The rows come from 6 hidden closed curves, with some noise, and rows from the same curve form a group. Each curve winds through 6 dimensions. The rows are also pushed far along 4 directions, which tell nothing about the answers.
(in the rows, 128 means zero)
Known rows, each followed by its group:
[ 61 154 117 123 107 150  96 140 143 116 137 148  95 175 102 113 117  89
 154  85 140 143]  j_924
[101 142  90 171  99 158 179 169 164 106  96 119  98 122  88  86 154 157
  83 118 110  81]  j_647
[ 72  96  88 136 203 195 151 130 159 164 107 114 131 146 157 105 144 156
 115 106 108  97]  j_797
[121  99 153  96 165 135 103 117 150 123 136 159 135 149 129 158 110 139
 159 122 128 147]  j_797
[169 133 133 147 118 134 163 122 114 129 145 149 158 111 156 115 121 181
 140 146 106 126]  j_374
[ 90 157 117  82 142 131  63 103 127 138 117 111 125 158 141 105 128  65
 142 104 175 159]  j_513
[ 95 121 117  85 159 129  52 102 140 116 137 133 127 149 113 148 118  47
 167  99 150 192]  j_374
[182 136 110 149 123 111 139 141 118  74 106  99 143  90 120 161 146 121
  76 162 132 159]  j_924
[ 98 134 119 110 167 130  79 100 121 135 134 140 106 141 125 133 114 108
 160 120 123 160]  j_634
[102 129 138  96 117 149  50 132 180  75 138 152 122 165 108 138 125  90
 154 121 157 199]  j_374
[142  82 135  85 181 123 164 112 134 185 138 124 166 124 179 136 133 176
 139 115 107  96]  j_924
[127 164 146 133 104  87 132  98 101 149 116 132  54 116 109 142 127 130
 108 165 143 109]  j_634
[150 135 117  78 124 112  77 110 136 123 131 111 187 149 151 132 137  83
 148 126 153 170]  j_797
[167 167 111 128  72  77 144 128 132  89 100 101 101 104  86 129 157  94
  90 149 146 131]  j_647
[140  85 142 114 200 123 125 114  90 177 152 128 177 123 169 136  99 153
 161 115  99 127]  j_374
[ 73 169 122 111 107 133 122 139 126 140 122 122  97 185 136 129 131  99
 116 100 163 108]  j_513
[114 135 115 145 105 153 115 147 148 112 131 134 146 136 114  93 136 141
 140 117 119 129]  j_797
[150 127 136 140 117 137 119 153 123  96 136 135 169 135 145 157 117 134
 119 136 135 147]  j_634
[142 156 121 148  50 100  95 149 145  59 113 129 112 110  50 142 138  69
 104 143 146 151]  j_634
[150 149 134 109  62  82  89 134 146  80 139 139 126 131  84 124 138  90
 147 127 141 168]  j_924
[213  83 108 179 122 128 200 160 136  92 142 105 197  90 152 165 149 184
  98 164  80 130]  j_797
[153  94 154 107 147 122  94  91 112 167 177 145 173 139 169 145 107 124
 193 144 117 156]  j_647
[123 107  93 120 173 169 143 150 142 125 125 127 203 144 160 110 130 159
 139  89 101 127]  j_647
[ 46 113 107 145 163 185 147 141 147 154 135 162  94 162 119 121 111 138
 148  80  97  98]  j_924
[155 186 176 101  74  45 162  96  58 178 128 102  70 138 163 145 127 107
  99 156 185  94]  j_513
[144 117 121 122 139 131 113 135 112 117 157 141 180 138 146 129 110 125
 164 105 113 161]  j_647
[ 99 165  99  91  96 125  87 121 157 116 107 121 126 166 109 116 148  77
 132 110 162 136]  j_513
[177 116 121 140 127 148 143 137 149  98 123 121 176  99 143 124 141 153
 112 147 125 141]  j_513
[145 167  75 158  68 115 146 169 123  62 119 107 139 130  92 147 144  76
  92 115 129 154]  j_797
[ 91 154 178 134  73 119 122 139 121 148 126 131  74 138 115 108 123 120
 109 129 167  83]  j_634
[218 115  91 195 121  99 225 167  80  92 150 119 185 104 149 193 128 181
  99 155  60 132]  j_513
[109 148  92 136 134 133 115 129 109 121 123 117 129 125 105 111 127  90
 132 101 122 139]  j_374
[106  96 117  99 164 148 113 103 143 180 122 134 160 120 130 113 124 115
 153 102 116  97]  j_634
[112 172 107 129  59 105  88 133 165  69 100 115  73 130  49 115 158  55
 109 133 162 159]  j_374
[150 184 180 134  96  70 165  94  65 175 133 122  43 119 159 113 126 161
 111 178 155  97]  j_634
[167 123 155 146 103  91 140 112  98 136 150 143 103  91 118 139 118 143
 141 161 112 129]  j_647
[ 61 166 112 169 125 186 153 158 130 116 113 153  79 154 110  82 113 150
 119  94 121  95]  j_797
[118 120  76 158 145 142 198 156 132 116 112 119 121 114 112 144 142 141
  93 104  93 103]  j_924
[ 78 134  98 186  95 176 184 200 151  89 123 114  95 143  87 100 142 103
  91  74 121 104]  j_634
[136 176 121 155  70 111 100 149 120  55 130 147 103 128  66 120 120  91
 133 126 133 173]  j_797
[132 113 119  97 142 124  79 149 163  58 121 122 152 150 107 168 133  92
 126 113 148 198]  j_647
[103 112 117  60 189 131  38  95 165  97 119 141 141 159 111 157 118  73
 174 108 147 203]  j_797
[196 135 108 130 126 123 152 126 110  89 142 123 189 116 168 165 127 122
 123 142 124 173]  j_374
[187 161 141 101  79  92  96 125 137  65 122 134 159 138 113 157 130  99
 133 146 160 177]  j_797
[118 134 110 166  94 160 195 155 139 131 138 142 128 141 132 117 131 165
 118 113 103  84]  j_924
[121 135 175 179 101 127 209 150 103 152 130 133  59 121 149 136 122 194
  81 155 127  62]  j_634
[111 141 102 102 147 134  71 115 118 132 130 112 162 143 129 101 124  78
 156  97 137 155]  j_374
[168 107 143 140 121 107 153 123 138 111 136 139 118  99 111 155 132 158
 129 162 103 134]  j_374
[121 136 142  69 120  78  90  78 116 183 139 138 125 150 135 126 122 111
 176 131 133 119]  j_513
[126 166 151 150  84 126 168 120 110 176 123 117  90 124 159  85 140 163
 101 157 149  69]  j_647
[ 77 136 131  75 161 148  67  77 146 171 134 160 115 149 134  90 118 113
 186 110 138 137]  j_374
[100 148 137 118 116 145 103 129 147 122 107 107  97 125 127  95 142 102
  99 132 178 132]  j_513
[ 56 110 152 132 154 172 116 145 148 151 128 145  87 169 142 129 117 157
 122 115 136  98]  j_634
[ 84 121 157 104 139 131  46 119 148 116 136 144  96 150 103 128 117  96
 158 121 151 171]  j_924
[110 176 105 107  76  93  97 150 134  77 109 105 107 163  78 125 143  38
 116  94 169 160]  j_647
[110 134  85 142  97 162 139 160 183  71 122 135 144 162 105 139 145 108
 125 109 125 142]  j_924
[113 114 100 138 174 179 153 121 156 142 108 138 135 124 132  95 134 181
 131 127  97 101]  j_797
[134 136 142 183 118 146 193 111 100 181 139 132  84  99 163 122 132 184
  99 179 110  70]  j_647
[ 95  88  89 109 216 178 107 135 149 117 128 133 173 145 149 155 115 129
 148  87 103 164]  j_647
[186 119 104 185 116 110 160 164 101  77 138 104 153 102 122 156 136 142
 102 155  95 165]  j_513
[135 135 102  52 178 109  42  73 134 123 124 135 170 142 130 128 119  88
 186 119 136 194]  j_374
[ 86 157 162 104 111 129  90 105 121 170 135 138  96 154 145  73 121 118
 155 120 164 113]  j_374
[109 131  73 194 128 146 174 198 128  60 108 114  99  95  69 134 138 133
  67 104  92 131]  j_924
[ 82 194 135 152  77 127 127 157 111 121  93  97  58 139 114  78 145 109
  69 127 181  99]  j_924
[142 141  67 155 118 148 166 155 141  77 116 131 158 129 109 152 136 118
 108 108 104 136]  j_513
[ 63 144 121 174 111 185 142 186 141 106 113 135  99 161 120 125 123 136
  88 105 137  93]  j_634
[120 149 119 130  95 137  66 108 140 115 140 127 129 147 125 119 135  82
 148 154 150 167]  j_647
[ 38  95 123 119 209 198 142 137 151 172 132 131 105 180 170 105 121 152
 137  83 123  98]  j_634
[139 178 110 139  92 120  85 154 150   5 104 128 108 147  64 155 136  72
 109 133 159 212]  j_797
[ 85 178 129 112  80 138  94 133 149 115 106 127  93 156 113  86 141  87
 112 112 179 125]  j_513
[115 125 130 149 111 132 155 161 150 111 107 113  91 127 111 128 149 147
  81 134 136 104]  j_924
[104 148 135 110 101  90 142 103 117 188 123 122  84 143 123 108 142 132
 134 139 127  72]  j_513

New rows, each followed by its group:
[132 105  68 153 147 138 151 145 146 115 119 111 156 124 112 136 151 148
 116 130  82 121]  j_513
[ 99 130 117 100 151 107  93 105 117 153 136 132 111 149 121 138 119  94
 157 113 121 139]  j_513
[123 122 132 155 133 167 178 137 140 148 115 116 118 108 152  97 142 172
  91 138 131  83]  j_513
[105 170 116 164  96 114 144 129 116 120 119 131  52 123  91 103 133 129
 113 141 126 116]  j_634
[ 75 142 113 149 130 165 174 145 142 139 110 157  87 145 101 119 119 159
 120  97 102  70]  j_797
[161  78 127 100 217 160 117 103 144 116 134 156 200 128 165 160 108 175
 168 130  97 169]  j_797
[ 54 105 126 140 164 188 165 174 148 157 127 131 125 178 159 103 121 170
 118  76 121  72]  j_647
[103  51 119 154 216 188 140 136 144 150 145 142 153 107 147 128 113 184
 146 119  71 125]  j_513
[146 125 187 108 111  88 159  99  87 199 131 123 107 106 155 146 117 136
 111 149 152  64]  j_634
[146 145 156 137 109  98 181 128  98 143 126 106  81 131 155 138 135 142
 100 146 149 112]  j_634
[184  98 119  84 176 112 123  85 123 156 128 106 204 109 180 141 136 141
 145 149 123 144]  j_513
[178 127 106 116 143 119 114 116 102 120 139 116 206 116 153 126 122 119
 151 128 117 166]  j_374
[133 163 175  76  74  77 120  97 130 157 116 117  87 145 138 134 139 101
 114 150 190 106]  j_513
[ 35 130 137 111 181 162  91 116 136 156 120 145  56 166 117 113 110 111
 144  95 143 124]  j_797
[ 66 151 148 108 137 134 112 128 123 150 123 116  70 174 143 110 127  96
 124 106 172 124]  j_634
[170  77 122 116 197 134 115  92 118 158 146 122 191  86 168 122 122 155
 161 147  97 154]  j_513
[112 138 148  91 125 136  82 102 147 144 114 118 123 133 144  94 141 106
 128 133 175 130]  j_513
[112 112 115 194 129 176 199 186 124 125 136 118 130 136 155 122 132 182
  90 117 100  94]  j_797
[111 100 172  98 141 120 114 113 141 163 142 131 107 138 139 117 125 123
 150 125 145 118]  j_634
[ 97 160 126 122 111 138 121 130 115 131 126 112 106 154 142 112 127  80
 113 109 171 130]  j_374
[ 49 182 120 154 117 169 152 153 146 105  83 135  29 168  91 102 133 121
  87 104 153  94]  j_797
[166 133 144 167  90  86 216 123 100 153 128 119  71  81 108 125 137 148
  99 152 109  77]  j_634
[110 122  78 116 132 134  71 135 155 102 129 111 156 142 102 123 143  63
 141 104 129 176]  j_797
[ 81 149 129 107 116 147 122 125 161 144 102 135 112 165 124  98 135 132
 131 113 151  92]  j_797
[ 76 123  66 149 134 167 119 157 157 119 121 112 130 144 105 111 145  97
 118  90 109 127]  j_797
[ 74 116 124 121 165 130 157 132 130 175 101 108  69 121 125 105 140 147
  91 111 131  75]  j_924
[109 126 151  87 173 135 110  68 132 200 119 139 112 128 155  75 123 162
 161 137 132  98]  j_797
[166 106 132  90 164 108 154 113 113 166 131 122 191 120 169 110 124 168
 147 111 108 110]  j_647
[127 106 132 158 108 149 187 157 143 137 120 120 139 112 123 126 136 142
  95 113 119  67]  j_634
[135 130  85 160 132 129 168 144 132  97 114 116 112 113  93 144 141 109
 104 118 105 131]  j_634
[112 171 166 100 107 114 124  89 104 179 136 142  81 136 153  85 119 143
 151 137 156 103]  j_374
[188 162 168 127  83  65 159 101  88 143 143 115  93 111 146 111 135 141
 127 171 147 133]  j_634
[162 130  92 101 150 144  92 114 149  83 122 155 205 132 117 133 117 128
 171 113 107 172]  j_797
[111 106 134 180 119 175 206 148 132 162 145 135 115 112 153 108 128 168
 106 123 106  63]  j_374
[141 100  95 126 139 169 140 155 181  71 128 148 196 145 131 169 132 138
 128 114 109 150]  j_513
[ 88 101 134  95 149 151  22 128 162 102 132 156 149 152 101 158 108  88
 162 115 136 177]  j_634
[158 127 123 148 116 101 175 140  93 144 150 132 152 139 154 154 121 165
 135 136  94 108]  j_513
[ 93 108 151 117 164 119 129 101  91 216 155 115  98 126 167 105 119 134
 153 125 125  98]  j_797
[148 126  92 147 150 164 102 147 130  79 140 143 200 138 143 131 116 146
 151 125 100 180]  j_634
[170 118 120 142 117 142 124 150 125  88 154 150 201 130 140 138 114 152
 156 123  99 161]  j_797
[109  94  54 137 162 163 119 153 177 102 118 123 176 148 104 134 149 134
 135 110  76 140]  j_513
[131 133 110 160 126 113 245 136 102 171 108 110  86  97 138 128 143 174
  74 126 100  47]  j_924
[106 172 168 127 122 124 135 101  90 172 130 147  76 132 141  84 109 153
 142 132 147  96]  j_797
[105 125 112 121 132 158 128 145 150 127 114 114 157 150 144 115 140 112
 112 104 142 115]  j_634
[ 93  98 126 141 146 187 124 160 176 101 136 153 137 155 131 127 126 160
 135 114 113 137]  j_374
[110 180 129 141  85  88 124 112 109 132 110 114  34 114  78 101 141  82
 105 141 152 122]  j_797
[139  94  85 136 167 169 159 140 175  94 123 140 160 126 127 168 138 153
 122 126  92 144]  j_374
[152  97 134 107 155 109 138 112 109 172 160 140 186 149 178 148 112 173
 172 132  91 115]  j_513
[143 153 117 175 118 130 222 116  80 188 123 112  97  89 151  81 136 186
  98 145  99  51]  j_797
[142 146 145 116 126  93  85 109 108  96 135 131  93 125 100 148 119  83
 142 141 147 188]  j_797
[144 162 168  71  95  81  92  90 102 161 141 142 141 148 150 118 114 102
 166 130 165 127]  j_797
[ 75  75  93 116 187 195 126 159 194 118 119 130 170 175 144 153 136 138
 128  90 109 128]  j_797
[175 157 173 125  69  80 131  98 113 135 126 130  91  78 111 104 134 124
 118 170 160 119]  j_513
[ 58 133 114 126 146 162 118 152 149 137 105  99  96 176 144 110 146 114
  97 107 154 109]  j_513
[138 139 144  88 148 117 133  70 112 198 127 149 138 117 152  90 119 165
 170 134 119  84]  j_797
[100 189 129 157  83 125 142 129 128 124 100 124  49 125  90  72 142 129
 102 138 153  99]  j_797
[115 151 105  99 132 140  64 110 164  93 101 130 128 143  95  98 138  99
 146 127 147 171]  j_797
[118 105  97 169 119 161 171 174 159  92 139 153 146 122 100 120 132 170
 133 101  74 117]  j_924
[ 89 123 162  69 126  96  78 103 142 149 136 137  81 154 112 141 124  83
 156 113 163 144]  j_924
[103 114 138  95 160 143  77 103 155 146 134 138 130 157 144 104 133 141
 165 136 137 149]  j_634
[ 82 114  83 125 189 207  99 142 163 102 125 166 179 162 125 110 110 149
 169  81  91 148]  j_797
[ 89 153  69 155 152 186 156 153 138 108 107 132 139 154 134 100 131 153
 113  96 106 118]  j_374
[ 98 200  87 130  71 114 106 134 131  91 101  99  83 143  78  83 155  46
 108 106 169 145]  j_634
[ 61 186 129 120 116 144 110 133 146 107  87 131  43 170  94 106 132  99
 107 112 173 119]  j_797
[136 130 139 102 144 112  93 138 123  90 129 132 134 125 117 140 118 118
 134 112 140 175]  j_647
[136 119 103 171  99 182 149 182 190  35 108 134 140 116  91 139 150 134
  83 126 129 149]  j_513
[210 149 152 110  98  67 128 101  94 116 149 111 149 111 147 119 131 120
 146 161 144 174]  j_634
[ 70 123 132  89 181 136  69  83 137 182 133 144  96 151 133  90 120 124
 177 117 128 137]  j_634
[195 113 107 130 112 123 156 148 146  86 135 122 214 138 155 170 142 153
 122 144 108 150]  j_513
[121 159 132 162  72 109 193 160 101 121 119 101  71 120 105 127 137  82
  81 108 155  95]  j_634
[ 68 156 127  77 115 122  61 103 171 136  98 118  77 151  92 104 151  60
 131 116 182 131]  j_513
[125 141 132 146  97 107 155 142 116 145 133 118 108 146 132 122 141 151
 120 142 123  98]  j_513
[ 82 143 115 135 134 182  86 152 156  78 115 130 111 138 112 116 125  83
 112  97 163 169]  j_513
[146 140  86 134 139 129 140 128 144  95 114 112 130 131 122 136 148 128
 115 141 121 153]  j_634
[ 91 125 133 121 139 147 153 132 142 175 114 105 115 161 168 113 143 157
 105 125 143  76]  j_513
[ 66 140 141 129 143 155 123 122 120 163 132 164  86 150 120  94 104 147
 154  99 119  95]  j_797
[202 158 145 130  70  94 154 103 117  99 144 137 128 100 139 150 136 121
 123 170 145 157]  j_374
[207 104 107 122 148 140 164 107 147 109 137 153 204  96 159 144 135 194
 148 158  81 144]  j_374
[201 161 103 157  53  88 133 129 119  65 133 122 139  84  76 132 144  88
 119 155 122 166]  j_374
[ 65  83 147 158 168 175 184 161 134 183 141 134  90 149 160 129 121 188
 115 111 104  60]  j_797
[ 90 102  81 204 150 186 178 189 153  90 122 109 101 125 113 136 146 149
  82 118  92 127]  j_797
[115 134 155 107 110 119  56 138 150  81 131 134 119 158 112 156 123  92
 132 141 167 180]  j_634
[ 95 137 104 141 132 145  80 141 168  63 108 124  88 139  72 120 143  92
 123 128 141 182]  j_797
[ 87 113  90 144 185 179 135 118 127 174 129 129 137 126 149  76 130 158
 148 107  92 104]  j_797
[111 139 143 110 143 110  75 107 118 116 135 134  89 133 106 133 117  84
 153 128 146 178]  j_797
[183 148 137 116 124  72 111  89  92 118 136 130 115 101 120 163 123 120
 139 172 126 170]  j_634
[169 145 157 138  98  91 158 114 107 139 133 122 102 114 141 117 138 163
 121 175 133 124]  j_634
[166 115 141 187 101 149 205 172 122  89 147 153 134 106 134 166 116 185
  99 141  96 114]  j_513
[ 91 100 152  98 226 131 146  97  91 209 133 147 105 144 175 133  95 185
 155 112 106  90]  j_374
[188 113 165  61 133  56  87  76  92 175 168 134 188 142 177 153 112 134
 193 155 125 154]  j_513
[132 142 162 105 135 107 124  98 101 162 142 161 113 127 135 123 100 146
 164 127 125 112]  j_797
[ 84  92 185  97 156 121 115  90 132 217 139 136  80 132 143 103 117 145
 158 129 137  79]  j_374
